All groups share one centre, and each spreads out both ways along 9 directions, with some noise.
(in the rows, 128 means zero)
Some rows, each with its group after it:
[136 135 119 119 128 127 141  91 108 126 102 128 122 142 129  80 136 132]
Z478
[161 122 125 133 145 122 151 133 126 103 149 128  96 101 131 145 127 112]
Z682
[153 182 105 101 114 144 173 153 137 136 151 156 126 116 116 136 115 144]
Z289
[137  93 126 132 159 124 144  92  94 183 116 128 128 139 164 137 166  97]
Z749
[108 180 173  90 118 128 120 122 105 152  72 144 175 171 146  89 165 156]
Z749
[124 104 145 122 150 114  87 115 130 129 144 114 176 148  97 145 125 105]
Z682
[120 106 118 128 148 124 146 130 139 140 207  62 158 111 128 198 126  84]
Z280
[110 158 229 150 106 167 139 140 125  56 102 161 142 153 175 122 188 109]
Z682
[118 109  90 135 133 121 104 103 127 153 110 111 142 139 110 113 116  97]
Z682
[ 88 130  91 147  97 120  85 103 121  89 118  77 166 126 106  80 112  93]
Z280
[126 106 120 151 110 152 150 141 152  96 154 114  98  98 144 155 112 132]
Z289
[140 138 116 102 143 120 123 127 132 153 156 130 167 140  90 142 111 128]
Z289
[131 106 115 121 118 137 130  72 103 126  88 122 131 137 143  77 134 143]
Z478
[102 169 147 109 107 139 163 142 125 135 140  92 147 127 164 138 151 146]
Z280
[123 127 138 131 169  96  99 160 159 150 150 104 122 141  91 181 112  98]
Z749
[132 168  69 110 114 108 171 120 103 168  91 112  65 111 147  70 123 170]
Z682
[116 158 136  97  94 101 106 172 113 102 138 115 134  85 136 113 113 214]
Z749
[177 138  97 131 150 137 169 136 141 136 150 172  92 120 104 147 111  98]
Z289
[153 120 103 104 159 154 168 127 162 198 136 133 140 141 124 194 117  99]
Z289
[144 103 133 137 153 119 113  94  97 138 144 159 157 150 110 116 148  90]
Z280
[115 160  83 122 122 155 170 143 174 143 134  65 141 111 140 183 113  59]
Z289
[147 143 107 134 150 150 158 110 160 138  95 125 114 152 114 139 123  57]
Z478
[107 137  96 120 103 117 109  93  84 124 149 115 188 129 115  73 134 123]
Z280
[124  84  99 163 139 142 135 101 142 117 132  79 121 112 145 160 128  48]
Z289
[120 158 151  95 106 109 119 121  83 104 103 116 147 113 157  79 151 177]
Z682
[153 135 131 116 140 152 144 150 167 124 118 137 126 118 127 181 111 104]
Z280
[124 140 128  91  99 155 139 128 132 152  91 150 151 131 146 116 122 189]
Z478
[109  87 104 135 129 121 107  57 105 133  87  74 143 140 139  80 133 105]
Z478
[115 165 156 146 152 114 107 102 119 140 113 169 152 214  74  75 152  80]
Z289
[160  98 129 131 141  93 127 123  98  83 157 114  79  82 130 115 120 161]
Z682
[139 121 191 141 118 145 140 121 100  87 120 182 114 134 163 104 169 155]
Z682
[143 122 140 116 129 151 107 136 138 102 123 133 191 109 133 174 130  72]
Z749
[146  87 127 175 157 144 160 112 135 133 164 146  93 135 134 163 145  67]
Z749
[136 132 146 113 109 150 142 113 105 116 145 165 166 132 137 111 145 152]
Z749
[159 130 122  87 152  94 110 144 119 145 120 126 123 102 115 140 110 162]
Z289
[112 150 144 131  88 187 153 113 160 108  45 149 112 154 159  96 132 144]
Z478
[126 159 124 113 134 119 121 132 136 135  89 112 130 139 121 118 124 110]
Z749
[131 149 142 152 140 120 135 129 132 129 122 169  84 169  99  93 132 130]
Z289
[127 131 109 113 136  99  99 120 116 140 151 118 154 134  85 110 108 143]
Z280
[123 159  63 124  99 139 157 135 143 114 141  88 123  92 125 125  99 108]
Z280
[165 126 122 113 134 140 162 101  95 143 113 174 123 122 150 108 150 130]
Z478
[170 102  69 126 149 118 148 125 132 141 170 134  95  93 101 148  90 123]
Z682
[172 133 107 118 148 124 144 115 105 124 102 143 118  99 146 129 141  76]
Z289
[116 107 100 121  97 145 129  95 115 112 129  91 159 105 144 109 119 136]
Z478
[142 133  69 130 113 152 167  92 157 112  96 103  81 128 111  88  89 121]
Z478
[148 144 116 136  96 172 172 144 144  84 109 156  94  90 163 133 125 123]
Z280
[136 127 157 121 105 147 142 163 147  83 155 138 117  95 146 158 118 178]
Z280
[ 98 235 106 135 112 104 180 147 120  98 167  50 117 123 127 104 148  64]
Z478
[130 137 113 152 144 106 158 121 127 151 134 129  49 151 112  97 125 143]
Z749
[118 105 143 172 106 132 121 131 126  64 145 131  88 112 136 107 129 138]
Z682
[123 169 122 102 138 128 173 109 112 200 122 134 136 170 132 109 154 140]
Z749
[133 131 112 128 126 133 152 142 148 120 135  99  98 103 138 153 113 126]
Z280
[133 113 120 103 137 115 102 122 110 141 123 106 176 107 137 147 128 118]
Z749
[136 166  89 126 127 127 165 135 139 134 109 101  88 114 137 124 121 101]
Z682
[129 148 183 152 171  66 104 139  87 127 141 150  92 162 115  99 171 118]
Z478

New rows. What belongs after each?
[113 179 156  94 140 132 125 117 136 168  71 129 169 190 119 110 146 113]
Z478
[149 177 139  84 144 116 157 145 125 163 132 141 130 142 118 133 132 160]
Z682
[153 120 128 136 104 166 154 133 125 101 153 194 129 109 135 133 128 140]
Z682
[123 131 149 130 121 157 133 113 127 126 149 165 173 161 115 126 141 116]
Z289
[158 123 127 104 149 118 138 122 110 138 142 137 135 117 123 136 129 135]
Z682
[144 106 122 168 142 164 155 128 173 121 175 162 115 150  91 171 111  74]
Z289
[160 158  96 147 144 126 151 131 134 104 115 131  92 113 120 128 128  43]
Z289
[122 146 137 133 146  93 136 143 125 143 167 113  97 147 102 122 126 152]
Z280
[162 182  88  79 151 113 152 157 144 164 107  98 128  98 124 167 109  98]
Z289
[192 128  96 102 109 198 190 131 150 118  54 178  94  72 190 160 120 114]
Z280
[122 117 114 136 118 132 104 120 133  97 147 115 165 120 106 130 113  95]
Z280
[109 112  85 129 104 123 111 109 112 125 135  96 152 108 123 104 111 133]
Z682
[153 128 124 121 149 110 153 123  98 154 188 157 129 133 109 127 138 141]
Z280
[166 136 155 112 147 119 155 135 114  99 151 129 111 103 142 148 140 131]
Z682
[119 155 124 129 144 125 125 121 142 149 121 118 147 168 100 127 131  87]
Z289
[165 135  78 120 134 145 164  94 125 134  82 131 109 117 139 110 125  77]
Z749
[125  95  99 148 110 154 153  60  85 142 178 164 169 155 118  79 146 120]
Z289
[151 174 107 113 141 131 136 159 165 125 123 136 128 127  91 156 102  85]
Z682
[118 169 207 127 114 144 113 161 131  84 139 180 171 155 123 132 154 137]
Z478
[205 107 130  79 186  42  73 134  88  87 144 110 115  69  85 125 100 150]
Z682
[145 122 108 139 138 156 173 125 153 148 129 135 101 128 141 163 127  93]
Z289
[137 131  99 103 139 122 143  94  99 159 127 101 165 126 138 119 139 102]
Z478
[136 203 107  91 125 125 141 172 161 126 157 116 166 120  82 158  97 112]
Z289
[114 159  73 160  81 149 168 120 124  72 176 100 123  95 128  98 120  86]
Z289
[113 165 138 108 150  81 131 142  85 191 131 109 135 136 151 124 167 131]
Z478
[123 118 136 113 153 115 131 120 127 175  63  91  95 133 172 138 145 136]
Z289
[ 89 173 183 150 129 139 115 134 157 127 125 155 150 215  85 107 143 112]
Z289
[115 141 146 131 112 134 104 128 138  85 120 122 154 139 110 114 122 116]
Z749
[152 115 145 148 160 137 120 122 149 124  93 162 105 153 116 141 133  73]
Z280
[ 97 144 133 100 135 112 112 133 146 157 111  58 156 141 127 147 121 134]
Z280
[152 106 117 129 124 141 145 105 116 129  99 161  92 122 143  98 127 160]
Z478
[134 153 107  85 146 137 148 137 155 191 152 123 174 149  98 171 108 128]
Z289
[139 165 133  67 108 129  96 128 117 113 108 144 208 126 100 102 111 164]
Z749
[167 148 136 135 155 114 128 138 125 113 126 187  96 143  90 112 126 111]
Z289
[134 142  92 128 125 137 138 128 139 182 112 189 108 160  96 100 108 158]
Z682
[133 192 140 113 105 171 175 149 142 108 111 143 149 123 158 146 150  91]
Z682
[143 144 110  64 124 122 134 151 133 164 163 115 172 104 112 162  97 193]
Z289
[178 125 107 123 157  92 121 115  90 120 122 162  94 110 108  94 126 119]
Z289
[131 154 102 110 136 108 142 134 130 132 137  77 121 110 122 134 115 120]
Z682
[160 134 144 128 116 154 165 163 152  94 114 170  63  97 151 146 118 167]
Z280
[161 129  83 120 115 149 149 113 113 117 162 160 159  99 115 128 117  99]
Z280
[119 133 146 141 135 150 132 138 165 124 135 125 140 149 116 166 126  90]
Z289
[109 191 166  98 134  90  89 167 142 129 108 116 145 161  88 114 119 161]
Z289
[171 140  90 110 120 177 160 120 146 128  55 169 126 107 151 137 121  82]
Z280
[145 201  67 104 126 122 174 146 141 145 141 109 120 112 105 129 107  94]
Z289
[151 100  57 109 160  95 137  78  91 204 103 102 109 122 131 102 122 121]
Z682
[128 183  63 124 114  89 155 127 101 126 118  84  74  99 126  65 116 130]
Z289
[111 123 139 124 154 103 142 119 132 143 165  55 129 138 125 154 136 115]
Z682
[133 132 119 122 135 146 142 129 138 145 131 123 159 123 138 167 133  83]
Z478
[ 81 144  79 126  88 161 150 113 141 192 139 123 170 161 121 113 119 144]
Z682
[ 98 147 100 139  98 131  82 114 132  87 127 106 194 135  86  93 108  82]
Z280
[150  95 103  94 158 105 110  91  99 180 120 120 161 129 120 124 126 132]
Z280
[144 143 170 135 139 132 110 131 128  86  88 148 137 135 136 129 149  78]
Z682
[139  90 127 137 159 112  99 120 137 134 161 132 133 142  86 146 111 115]
Z682
[120 140 138 132 142 131 143 143 161 135 109  94 100 136 139 159 128 104]
Z280
[166  81  86 145 157 123 145  97 121 138 161 135 100 117 108 135 112 101]
Z749
[119 190 179 117 126 142 142 151 143 126 101 155 138 169 128 127 153 127]
Z682
[155 136  77 108 174  96 163 123 121 214 123 111  84 130 124 143 120 119]
Z749
[164 161 144  98 146 137 138 150 139 140 130 178 148 138 107 155 127 123]
Z289
[144  80 118 151 121 129 123  84 102  76 138 131 110 109 127  85 124 130]
Z478
[139 144 126  95 128 147 149 155 130 181 122 156 156 117 157 176 138 137]
Z478
[133 143 130 151 136 140 137 100 120 126 139 171 147 173  96 101 147  73]
Z289
[147 127 107 137 155 110 147 118 126 135 116 104  79 119 133 128 128  96]
Z682
[102 134 117 131 116 146 168  87  96 162 101  94 143 138 191 110 176  94]
Z749
[138 161  57 146 123 122 165 108 114 112 123  87 101  99 135 101 129  44]
Z289
[174 103  99  94 146 110 128 104  84 152 142 152 142 100 124 116 125 153]
Z289
[109 142 158 114 149 111 111 131 140 126 147  73 171 148 113 156 136  98]
Z682
[121 164 129  95 123 135 153 120 112 163 119 117 168 139 149 127 150 128]
Z280
[191 150 208  88 184 118 166 137 102 119 128 160 118 131 155 161 177 125]
Z682
[183 166  56  73 147 135 177 135 135 189 137 143 142 102 110 161 100 107]
Z682
[145 105 108 147 128 150 143 105 122 114 167 154 144 125 114 132 127  90]
Z289
[127 114 115 114 123 141 158 116 117 170 179 140 147 135 123 135 124 173]
Z682
[158 154 117  88 156 138 134 166 173 146 144 118 173 114 102 215 101  81]
Z289
[158 106 121 111 125 138 128 148 135 104 171 143 150  84 120 172 104 142]
Z289
[134 116 159  96 143 124 111 138 146 142 103 112 137 129 135 160 120 161]
Z280
[149 158  58 142 123 141 193 121 135 142 169 141  87 123 100 113 109  99]
Z289
[119 162  73 123 122 127 139 151 168 165 151 117 122 140  79 139  84 130]
Z682
